The same things were measured in two ways. Each way mixes the same 11 hidden numbers, adds some noise and spreads widely along 7 directions of its own, which tell nothing about the thing.
In the rows, 128 means zero.
Some things both ways: the first way, then the second way.
[185 141 134 252 143 134 142 102 156 146 111  89 132  77 148 114 154 122]
[128 160 149  71 139 100 145 151 110 110  82  97 142 134 133 132 125 124
 175 117 117]

[120  79 105 179 145 117 143 123  69 102 133 127 116 152 144  68  82 108]
[ 96 189 140 117 148 113  72 139 139 112 120 100 119 135 138 167 162 142
 120 107 175]

[ 62 116 123 157 127 184 116 159 100  89 112  86  98 177 101  62 108  91]
[150 126 125 129 159 159 180 176 118 147 127 142 170 128 135 155 103  88
 110 194 100]

[181 128 159 171 118 179  92 121 102 101 131  78 169 152 139 104  82 107]
[137 174 148 132 102 106 102 149  90 142 155  71 113 109 132  99 146 134
 171 147 117]

[ 93  93 122 164 148 154 155 166  78 129 167 102 133 145 123  80 133  95]
[181 100 108 183 115 167 169 129 133 116 131  98 154 118 140 134 118  92
  86 181  93]

[134 104 188 179 125 170 118  71 125 108 120  85 137 105 130 104 134 100]
[100 150 166  81 125 123  92 152 129 136 115  84 103 117  88 183 128 131
 184 140 138]

[162 153  85 182 147  95 118 108 169 175 120 147 136  84 109 130 137 151]
[115 168 153 149 103 157 148 135 142 127 114  86 113 153 113 158 117 119
 101 166 103]

[171 139 146 162 110 190 121 177 179 181 160 107 168  40 101  95 145 129]
[136 106 179 132  64 151 111 103 153 139 174 109  97 121 126 147 137 111
 137 229 116]

[113 156 168 126 107 187  85  82 113 108  94  89 136 179  83  90 128 104]
[159 149 163 113 135  80 136 171  82 103  88 127 137 125 165 137 118  86
  60 133 127]

[118 118 107 116 144  55 136 119 169 133  88 184  89  76 114 153 120 183]
[130 162 158 135  95 104 106 133 104 131 131 150 123 119 164 106 135 132
  96 166 148]

[ 76 112 116 142 144 128 101 132 121 109 108 114 110 172  99  99 121  85]
[156 133 164 117 114  81  93 160  83 134 116 110 117  98 129 112 130  97
 116  96 138]

[223 124 143 133 133 100 147  97 103 135 169 164 159 115  85 103 116 158]
[104 174 169 135 128 149 129 160 142 113 149 115 119 170 123 173 143 130
 110 192 103]

[124 130  73 168 141 120 128 156 107 141 143 123 138 148  95  87 108 114]
[113 121 142 138 138 123 104 135 123 169 177 182 133 141 113 145 123 129
 107 148 106]

[194 154 144 189 169 169 124 105 156 149 146  87 162 116 154 118 118 111]
[109 163 140  52 132  81  87 146 111 132  81 140 108 135 164 143 132 139
 100 127 171]

[165 112 121 104 164  65 133 132 122 131 185 159 118 149 177 147 104 170]
[144 125 130 198 104 125 140 102 142 151 141 147 151 105 153 106 114  98
  68 123  96]

[134 168 108 128 119 198 132 124 177 141  91 130 202  92  74 138 128 140]
[125 142  93 152 166 122 140 147 112 136 109 168 163 141 142 155 118 136
  72 111 125]

[103 141 162 163 154 178 113  55  93 102 112  88 126  81 119  91 164 120]
[171 149 135 208  91 184 180 170  71 154 147  63 104  86  67 112 125 133
 112 160  83]

[ 71  97  98 144 149  92 152 121  81 119  87 154  76 141 113  89 115 139]
[126 182 157 142 101 151 105 141 115 111 152  94 116 153 132 144 154 134
  96 181 138]

[145 158 118 233 138 146  84 160 205 168 113  83  85  99 154  99 141 101]
[172 153 162 156  86  98 130 150  98  97 112  90 123 104 172 112 157  96
 100 135 133]

[206 136 114 223 141 126 125 154 166 159 158 109 140  98 142  99 129 120]
[ 91 153 159  24 185 117 107 152 158 125 102 108 130 145  99 176 137 124
 196 103 139]

[166 165 142 166 118 162 117 145 134 148 114  91 184 138  87  81 133  78]
[161  96 120 106 140 115 180 174 108 105 118 108 123 122 106 164 117 101
 148 134 101]

[113 122  66 186 149  58 116 177 176 152 114 151 110  79 132 131 149 127]
[124 108 101 186 126 150 126 127 164 137 137 140 123 125 115 154 110 110
 103 141 144]

[123 139  72 180 128 105 126 120 146 143  76 144 155 106  92  79 127  92]
[128 105 123 121 139 101 128 123 138 146 115 130 134 108 109 139 130 122
 149  56 101]

[106 111  95 138 158 164 116 166 189 152  82 185  84 116  91 166 130 173]
[ 91 173 137  95 173 116 103 163 151 124 114 144 141 174 149 163 141 133
 114 131 131]

[ 58 113  64 128 133 151 143 137 155  87  83 150 186 142  52 123 120  96]
[139 139 125  93 126  86  83 153  83 125  93 155 151 105 153  96 111 138
 104 112 144]

[ 74 136 116 124 121 227  49 184 162 149  92 121 114 141  99 114 117 116]
[132 129 126 150 104 128  91 120 159 126 138  95  91 121 153 142 139 113
  79 164 149]

[176 117 170 145 178 164 137 113 146 153 174 136 127  65 181 167 164 188]
[110 133 129 149 140 139 151 139 139 143 144 128 109 119  77 157 117 132
 133 113 114]

[141 155 153 159 102 141  85 116 173 140 108  88 161  98 111 124 117  98]
[141 128 142  90 105  69  54 101 120 109  72  70  85  83 144 124 153 129
 131  64 198]

[111 135 100 151 159  85 124 141 169 139 154 138  85 112 145 114 144 133]
[151 128 145 122 105 170 139 150 125 127 122 128 135 103 125 126 118 120
  84 192 116]

[134  99 138  98 168 118 145  77 108 116  98 187 138  95 103 121 147 151]
[ 97 120 123 152 169 148 150 165 146 192 160 159 135 139  66 173 108 124
 143 109  68]

[ 93 111  89 116 132  51 149 130 142 139  46 202  92  53  39 140 149 177]
[125 138 126 129 198 122 151 156 129 156 101 163 162 165 138 153 117 102
 111 117 127]

Other things, the second way, with their names:
j539: [ 89 122 130 113 134 142 135 117 194 121 131 152 102 137 119 196 136 135
 113 148 139]
j150: [129 101 108 158 114 111 123  87 133 169 139 137 108  86  99 125 129 138
 108  54 117]
j511: [136 175 150 186 135 139 122 176  95 136 151 110 139 119 101 138 142 109
 124 112 135]
j84: [146 124 134 177 154  82 142 146  95 120 136 189 165 125 145 134 116 100
  80  99 121]
j131: [133 114  98 112  97 170 148 143 136 132  97  85  96 116  94 147 104 151
 121 167 111]
j535: [120 135 110  90 150 148 127 167 131 123 129 109 114 126 108 149 121 152
 155 180 127]
j703: [119 177 140 128 108 126 107 126 124 130 120 148 150 148 184 123 106 107
  64 196 157]
j958: [108 168 167  99 120  99  91 140 120 130  99 126 128 125 142 135 122 128
 108 127 132]
j957: [ 94 131  97  68 205 159 132 158 164 151  85 128 155 138  91 171  71 116
 158 141 144]
j818: [122  93 138  64 103  79 128 118 129 135  82 186 110 100 142 131 113 140
 144 123 150]
j101: [106 132 134 117 122 156 133 114 172 131 143 125 116 116 107 146 120 134
 139 161 125]
j254: [122 143 142 101 150 118  91 146 131 137 117  66 103 150  99 157 139 113
 144  95 134]
j594: [115 165 168 133 146 119  95 128 140  91 125 104 110 140 114 168 144 117
  90 115 169]
j688: [156 128 121 189  51 141 128 119 119 124 130  82 114 109 149 133 139 130
 104 177 107]
j193: [143 122 115 114 113 159 154 132 116 139 136 139 141 120 131 121  98 132
 119 211 114]
j44: [119 140  85 167 105 124 144 132 143 151 110 178 166 105 187 113  88 129
  86 176 109]
j583: [ 89 143 115  72 170  75  96 147 135 135  89 212 150 122 155 144 126 153
 119  76 161]
j49: [156 166 165 145  85 132 126 134  99 118 120  98 138 138 166 103 124 107
  67 187 106]
j461: [139 119 108 175 135 122 107 148 125 174 137 125  93 100 106 112 141 125
  82  66 136]
j320: [119 122 152  39 148 105  88 136 143 116 124 127 128 139 128 135 122 120
 144 139 132]
j648: [127 140 116 123 170 179 127 181 144 158 134 104 140 126 105 164 113 111
  83 165  97]
j434: [127 123  96 141 160 149 160 157 136 138  80 115 132 118 104 172  99 118
 133 129 141]
j172: [159 144 144 156  63 107 165 101  94 116 128  91 117 106 148 103 126 119
 136 158 118]
j753: [131 149 124 207  99 115 138 134 115 157 188  76  88 116  91 126 138 106
 163  97 119]
j338: [163  91 112  98 137 100 151 122 105 155 111 123 140 115 140 127 118 102
 141 114 115]
j632: [131 133 147 107 159 109 139 189 103 117 104 180 150  91 124 155 107 116
  99 136 133]
j328: [134 136 127  92 133 124 151 134 126 122  98  92 131 103 114 117 106 133
 165 133 106]
j717: [114 118 112 125  90 133 120 116 138 148 117  90 100 107  80 148 122 146
 185  95 121]
j391: [113 182 162 115 106 144  99 113 168 106  96  96 122 116 166 134 141 120
  87 167 170]
j342: [100 103 115 122 160 134 132 111 170 143 148 139 112 169  80 180 144 142
 149  82 106]
j360: [120 138 107 107 123 151 105 116 163 119 120  56  98  96 109 144 141 140
 172 135 167]
j630: [147 143 175 105  58  61 106 120  95 121 124 106 104  83 167  88 143 127
 136 130 109]
j533: [152 128 125 125 134 102 159 149 104 110 112 153 147 120 170 132 126 125
  97 167 113]
j381: [115 163 125 211 137 126 134 122 160 141 144 117 160 146 146 145 132  94
 100  94  91]
j221: [109 156 162  72 118 176 125 117 181 125 112  94 145 118 138 146 134 131
 165 205 116]
j934: [147 138  93 225 106 155 171  92 140 182 149  67 134 136 119 121 121  95
 102  95  72]
j181: [127 130 121 148  89 103 121  91 143 131 119 121 101 130 135 112 145 138
 108  78 130]
j417: [145 111 126 186  85 161 154 110 164 121 151  87 126 108 119 137 128 116
 133 167  75]
j458: [122 125 120 153 162 139 161 149 132 146 150 147 139 134  93 168 115 113
 128 126 109]
j310: [125 133 141 141 146  93 113 148 111 137 174 126 123 116  91 132 143 124
 160  69 104]
j996: [142 134 138 164  89 148 144 120 112 155 143 116 132 106 114 117 119 134
 113 155  82]
j210: [118 169 159 134 118 110  98 148  84 170 160  97 126 155  82 124 148 135
 141  61  72]
j692: [ 91 125 116  87 226 123 131 133 185 151 105 156 156 146 103 177 113  99
 143  59 141]
j293: [128 116  90 178 116 102 128 122 119 188 143 150 102 116 127 108 113 131
 112 106 130]
j207: [107  99 123  70 197  91 131 163 114 159 128 195 152 111  77 171 101 118
 179  66 134]
j401: [104 143 146 140 130 119 125 152 124 162 162 126 118 104  75 164 146 142
 165  79  84]
j603: [123 144 132 140  79 146 117 114 159 119 109 109 122 130 162 139 115 119
  93 196 134]
j194: [132 175 141  99 105 191 138 127 146 122 112  85 124 148 159 120 127 135
  80 247 133]
j580: [162  88 127  50 135 126 168 149 124 115  81 155 151  95 153 113  79 105
 110 203 118]
j440: [166  98 133 135  61 181 139 121 136 138 124  67 103  76  96 117 109 105
 113 171 116]
j586: [147  81 110 136  97  87 140 114 119 137 129 166 115 122 144 118 115 123
 119 127 118]
j493: [126 130 108 181 129 131 131 132 154 136 150 116 116 133 130 157 144 116
 114 121 123]
j805: [123 181 130  88 142 116 122 161  80 120  69 123 147 140 142 139 111 143
 101 139 151]
j937: [123 123 107 123 173 106 139 173 128 164  99 153 143 113 123 133 109 119
 117  80 103]
j225: [ 93 165 130  98 188 117 137 195 120 147 109 144 143 143 101 183 122 134
 141  99 106]
j230: [117 148 125 134 119 141 108 137  99 173 173 131 113 144  98 138 127 140
 129 150 132]
j892: [124 137 146 123 133 133 116 144 130 179 147 165 139 116 124  95 111 112
 103 135 112]
j504: [ 82 146 138 139 110 142 112  98 183 136 143 132 105 174 119 173 127 136
 123 159 128]
j15: [124 144 126 128 152 106 122 138 104 156 123 111 107 100  81 120 129 136
 163  58 152]
j418: [137 112 128 174 120 129 127 117 137 127 136 130 125 132 123 152 119 113
  92 141 119]
j944: [131 137 119 193  84 142 205 143 138 132 127  99 126  89 117 150  91 113
 128 168  62]
j777: [123 183 126 171 147 130 128 155 100 130 118 153 162 185 161 156 115 102
  65 163 161]
j962: [164 102 136  87 125 108 175  97 134 100  69  93 135  90 126 109 114 107
 139  87 110]
j349: [188  98 114 155  89 143 210 106 119 155  98 100 124  96 142  70 112 106
 104 139  74]
j647: [ 80 173 132  67 176 128 132 170 145 166 102 131 122 136  95 152 117 134
 169 100 138]
j691: [119 150 147 108  81 154  93 119 141 123 134  53 108 122 106 141 117 132
 159 185 121]
j669: [156 106 122 165 108  92 155 135 101 171 153 169 137 108 152  84 104  98
 132 145 108]
j65: [121 102 102 226 129 115 170 138 157 165 144 143 140 111 100 154 112 100
 160  67  68]
j485: [141 159 162 113 117 117 115 158  98 115 135 120 141 127 138 114 131 115
 136 156 130]
j483: [ 96 107 147  85 146  93 108 134 120 172 138 184 115 117  63 149 120 146
 159  45 112]
j463: [128 106  95  86 140 130 102 119 129 141 119 130 113 113 122 152 127 158
  98 133 141]
j985: [141 137 133 167  99 134 126 129 121 143 155  76  80  96  89 125 143 126
 117 102 128]
j526: [163 132 134 144 126 119 166 171  96 112 114  76 118 112 113 143 124  95
 152 133 125]
j149: [103 170 122  93 145  93 107 152 102 138 107 134 112 135 124 153 149 153
 123  75 159]
j4: [139 180 148 173 103 157  99 130 128 117 166  59 109 136 127 108 155 118
 137 170 158]
j114: [158 118 130 165 105 156 147 157 101 135 130 105 129 117 100 146 106 104
  94 158 106]
j918: [121  91 117  93 163 132 148 153 125 178 158 172 145 122  82 151 114 132
 171 120  82]
j589: [106 107 109  38 151 117 109 123 153 152 100  90  82 140  90 151 118 143
 181 105 140]
j437: [138 107 112 131  93 159 133 124 149 144 137 103 118 108 116 125 107 128
 118 174  93]
j69: [154 140 126 113 133 106 180 145 105 110  63 106 152 118 143 128 113 113
 130 106 104]
j16: [113 153 127 168 122 120 130 143  98 166 156 133  97 124  91 149 139 145
 142 111 144]
j23: [152 151 120 178 150 135 156 144  99 146 162 141 142 149 131 111 147 118
  88 119 121]
j39: [104 164 137 109 173 140 116 169 132 145 116 115 137 124  98 172 125 117
 151 118 149]
j546: [128 139 154 139 136 112 132 148 106 150 117 119 140 112  99 142 110 116
 127 101  87]
j978: [118 154 156 107 133 122  86 157 107 127 150 147 146 133 111 128 135 135
 133 128 127]
j714: [160 133 129 162 116 117  97 150 136  96 126 138 133 105 187  88 126 101
  58 177 159]
j950: [118 136 138 123 158 113 133 174  95 153 159 136 127 112  59 146 123 128
 188  86 114]
j820: [123 123  91 132 174 159 163 149 143 160  95 143 150 117 117 161  87 120
  82 144 112]
j881: [118 136 137  71 155 148 122 153 144 157 118 125 113 139 116 140 131 123
 132 150 143]
j906: [162 114 112 183 117 138 150 145 105 118 146 108 125 111 112 136 122 125
  78 138  88]
j203: [139 151 148 182 108 119 106 148 126 124 141  91 122 101 126 135 142 104
 126 116 133]
j557: [162 109 111 101 176  83 139 164  87 135  97 135 143 102 128 122 116 102
 111  65 134]
j838: [104 172 145 109 128 182  78 161 156 125 140 122 136 138 131 154 127 135
  74 208 139]
j999: [104 169 138  67 139 107 119 131 124 132  88 134 109 125 135 136 125 135
 136 126 195]
j420: [143 145 160  99 137 144 127 143  95 126 147  89 147 121  78 124 127 121
 152 116  92]
j931: [107 139 119  96 136 174 131 156 136 156 154 129 118 177 102 149 111 143
 146 215 116]
j591: [117 147 135 120 110 169 130  91 165 129 118  75 118 145 118 158 123 121
 125 168 136]
j994: [123 105 100 156 112 136 143 137 124 168 140 196 148 107 128 137  91 136
  94 162 101]
j709: [138 137 137 148  64 117 135 124 110 131 129 168 133  93 155 105 112 122
  94 160 137]
j415: [120 132 120 111  77 126 115 126 139 127  79 139 102 143 165 136 108 137
  70 182 146]
j573: [144 159 148 162 148  98 165 185  92 119 126 140 154 123 146 135 111  91
 106 142 102]
j498: [107 118 117  94 120 154  85  71 168 171 138 152 128 138 127 118 119 142
 100 143 148]
j384: [139 111 152 139 142 103 125 164 132 104 169 134 121 124 134 162 131  96
 124 176 117]
j545: [122 148 138 130  80 132 114 127 133 120 124 136 124 127 162 138 115 129
  90 206 137]
j947: [118 158 114 116 172 140 150 141 145 142 104 112 146 148 127 142 114 111
 101 111 115]
j462: [109 110 145  78  84 157 119 105 160 142 125 107  88 125  94 143 106 150
 168 202 121]
j542: [135 134 168  91 148 116 142 174  99 139 111  77 130  93  62 147 120 115
 208  88  86]
j754: [121 142 128 165  96 122  80 110 154 142 133 133 115 125 160 134 148 122
  79 129 158]
j202: [116 146 138 129 127 167 115 168 130 134 168  99  82 140  86 159 140 154
 122 196 119]
j800: [139 130 111 116 117 124 117 125 133 154 117 122 150 107 152 104 114 105
 115 121 122]
j544: [146 148 113 154 120 161 162 131 147 111  95 107 164 106 155 122 116 118
  96 161 107]
j885: [122 156 148 134 185 145 102 146 144 112 126 134 152 133 122 154 131 103
 106 133 179]
j612: [ 87 157  96  88 193 174 109 190 116 172 153 139 102 162  67 188 115 163
 137 182 171]
j585: [103 103  97 143  88 133 109  77 169 178 142 115  90  97  94 116 112 160
 161 107 112]
j912: [139 116 135  53 144 112 134 143 117 113 100 163 140 125 138 128 123 133
 106 134 134]
j438: [155 144 112 169 166 101 151 171  81 139 116 168 170 129 167 145 124  93
  74 120 145]
j363: [141 114 139  91 136  78 118 176  84 138 139 114 115 116 111 135 117 125
 175 131  95]
j61: [ 93 149 140  51 208 129 109 169 163 140  97 129 146 140 109 158 109 124
 130 115 111]
j608: [135 117 136  53  96 121 132 134 119 144 120 131 117  96 137 109 118 147
 152 180 106]

Some of these things the first way, each followed by its name:
[106 106  81 113 161  97 137 131 111 133 164 160 145 124 116 131 103 146]
j820
[133 102 152 110 142 121 125 122  83  86 114 149 101 142 136 106 138 153]
j692
[164 159 138 145 143 183 128 143 174 153 179  90 214 105 104 130 147  99]
j114
[ 94 119  62 171 134 116 142 152 133 101 110 138 137 153  81  88 125 100]
j978
[133 141 140 113 143 117 107 114 140 156  57 153 138  99  92 151 139 142]
j589
[ 46 124  70 135 137 193 138 145 133 171  72 148 168  70  86  90 124 107]
j463
[ 29 119  86 168 136 227 104 151  88 133 110  98 122 178  85  85 129  89]
j906
[116  66 159 112 171 188 180 118 149 106 180 164 157  57 132 135 166 153]
j632
[162 135 151 113 174 116 140 140 181 152 189 126 172  74 178 135 160 116]
j440
[163 146 164  98 130 118 145 133 153 103 118 120 146 144 100 181 115 170]
j777
[118 132 155 177 137 128 134  73 108  95  95  91  98 169 114 111 121 119]
j69
[124 138 143 125 139 189  94 144 156 101 113 104 126 166 123 103 105 107]
j754
[137 138 103 139  96 156  92 193 122  96 110 116 157 137  68 100 100 128]
j4
[130 156 159 146 120 193  69 122 137 132  83  89 141 155  82 120 142  99]
j254
[107  72 103 167 155 151 143 149  44  86 166 119 142 183  93  81  88  97]
j535
[103 103 165  97 160 172 170  99 140  99 138 125 137 150 106 196 111 172]
j805
[152 141 138  83  96  73 133 120 111 101 127 149 152 171  75 140  98 158]
j84
[135 124 170 160 145 162 135  87  64  78 114  74 125 145 121  86  99 122]
j16
[114 149  88 182 167  84 113  99 152 150 105 124 125 125 122 121 139  99]
j131
[104 115 143  82 132 109 166 127 117 146  66 155 159  86  84 117 120 133]
j338
[169 148 175 188 131  97 107  89 147 103  91  94  90 112 174 116 168 127]
j485
[149 112 190 141 146 177 144 100 138  95 149 102 170  84 114 144 148 131]
j434
[166 155 100 181 125 117 112 164 163 183 174 108 159 113 108 140 127 132]
j418
[112 151  84 180 152 156 129 120 119 117  74 105 139 159 104  76  81  92]
j149
[163  86 100 161 175  81 185 131 147 140 181 177 149  53 177 132 140 160]
j544
[ 82 141  90 174 163 149 100 139  98 137 141  82  91 194 167  92  83 110]
j150
[149 125 148 120 143 155 148  84 121 109  97 141 180  90 115  80 125 115]
j608
[128 140 141 148 188  69 118  99 122 152 111 130  37 105 160 137 150 168]
j349
[149 134  77 222 148  93 123 166 166 135 146 109 131  89 144  99 132 107]
j511
[163 146 116 131 122 161 104 101 174  73 101 130 199 136 136 125  90 121]
j44
[115  96 101 159 119 130 139 189 133 116 162 140 130  66 107 109 155 149]
j885
[ 79 112 116 131 175 148 119 162 161 157 121 153  37  93 148 163 140 201]
j194
[206 149 168 122 147  75  98 147 150 119 146 113 119 151 158 171 106 160]
j669
[117 118 124 154 110 169  97 139 149 106  99 122 156 107 105  91 123  95]
j203
[ 99 121 116 119 141 124 142 113 165 108  67 144 160 130  87 140 108 114]
j717
[178 136 177 160 129 122 101  96 161 137 136  99 143 118 181 160 140 135]
j691
[164 141 116 164 131  87  96 141 173 117 144 118 153 115 144 171 139 142]
j957
[ 84 142  84 185 142 212 117 143 177 164 110 108 136  80 110 124 141 132]
j996
[184 102  90 126 144  99 146 147 107 124 157 170 175 155 124 111  81 142]
j381
[ 88 111 109  67 157 118 107 127 112  66 100 174 100 167  99 115 124 151]
j892
[156  99 141  74 147 149 144 135 172 153 139 178 160 113 120 168  83 173]
j630
[110 130  77 159 152  79 121 168 166 137 114 135  88 139 170 147 103 155]
j703
[159 194 125 175 112 117  86 123 152 134  69  86 145 157  84 104 123  95]
j586
[104 145 165  34 146 198 111 126 165 155  39 166 135 106 134 193 129 201]
j934
[101 153 146 136 107 169 114 130 136 100  64  90 143 126  93  92 116 108]
j438
[197 177 162 209 109 164  67  94 166 126 100  79 144  98 149 109 156 119]
j573
[155 174  69 133 118 161 103 145 152 144  86 150 202  98  77 103 120 134]
j947
[122 127 141  86 128  80 148 109 116 128 121 159 122 138 118 150 138 168]
j420
[129 111 176  82 133 157 124 127 185 114 106 158 129  69 126 173 139 179]
j39
[161 117 119 177 118 161 131 111  72  91 159  96 196 153 100  83  95 103]
j328
[130 147 115 154 105 213 102 139 162 127  88 136 166  54 108  88 150 140]
j101
[149 139  89 118 129 108 115 130 199 147 139 166 157 126  86 171  95 161]
j958
[ 46 122 117 149 139 147 112 134 192 157  52 133  82 105 115 147 124 125]
j688
[ 92 108 138 141 165 127  87  77  87 112  97 137  91 127 171  71 163  98]
j648
[193 157 171 137 127 138 118  99 172 140 146 116 168  80 105 155 146 153]
j462
[114 147  99 149 140 143 135 144 164  82 124 103 138 162 137  95  94 111]
j709
[164 171 150 185 122 165 103 130 139 141 166  64 120 159 142 122 129 135]
j962
[121 147  90 183 151  63 102 123 119 129  72 131  73 103 113  56 140 104]
j881
[130 113 104 189 143 109 121 124  81 128  99 128 116 135 150  79 131 111]
j310
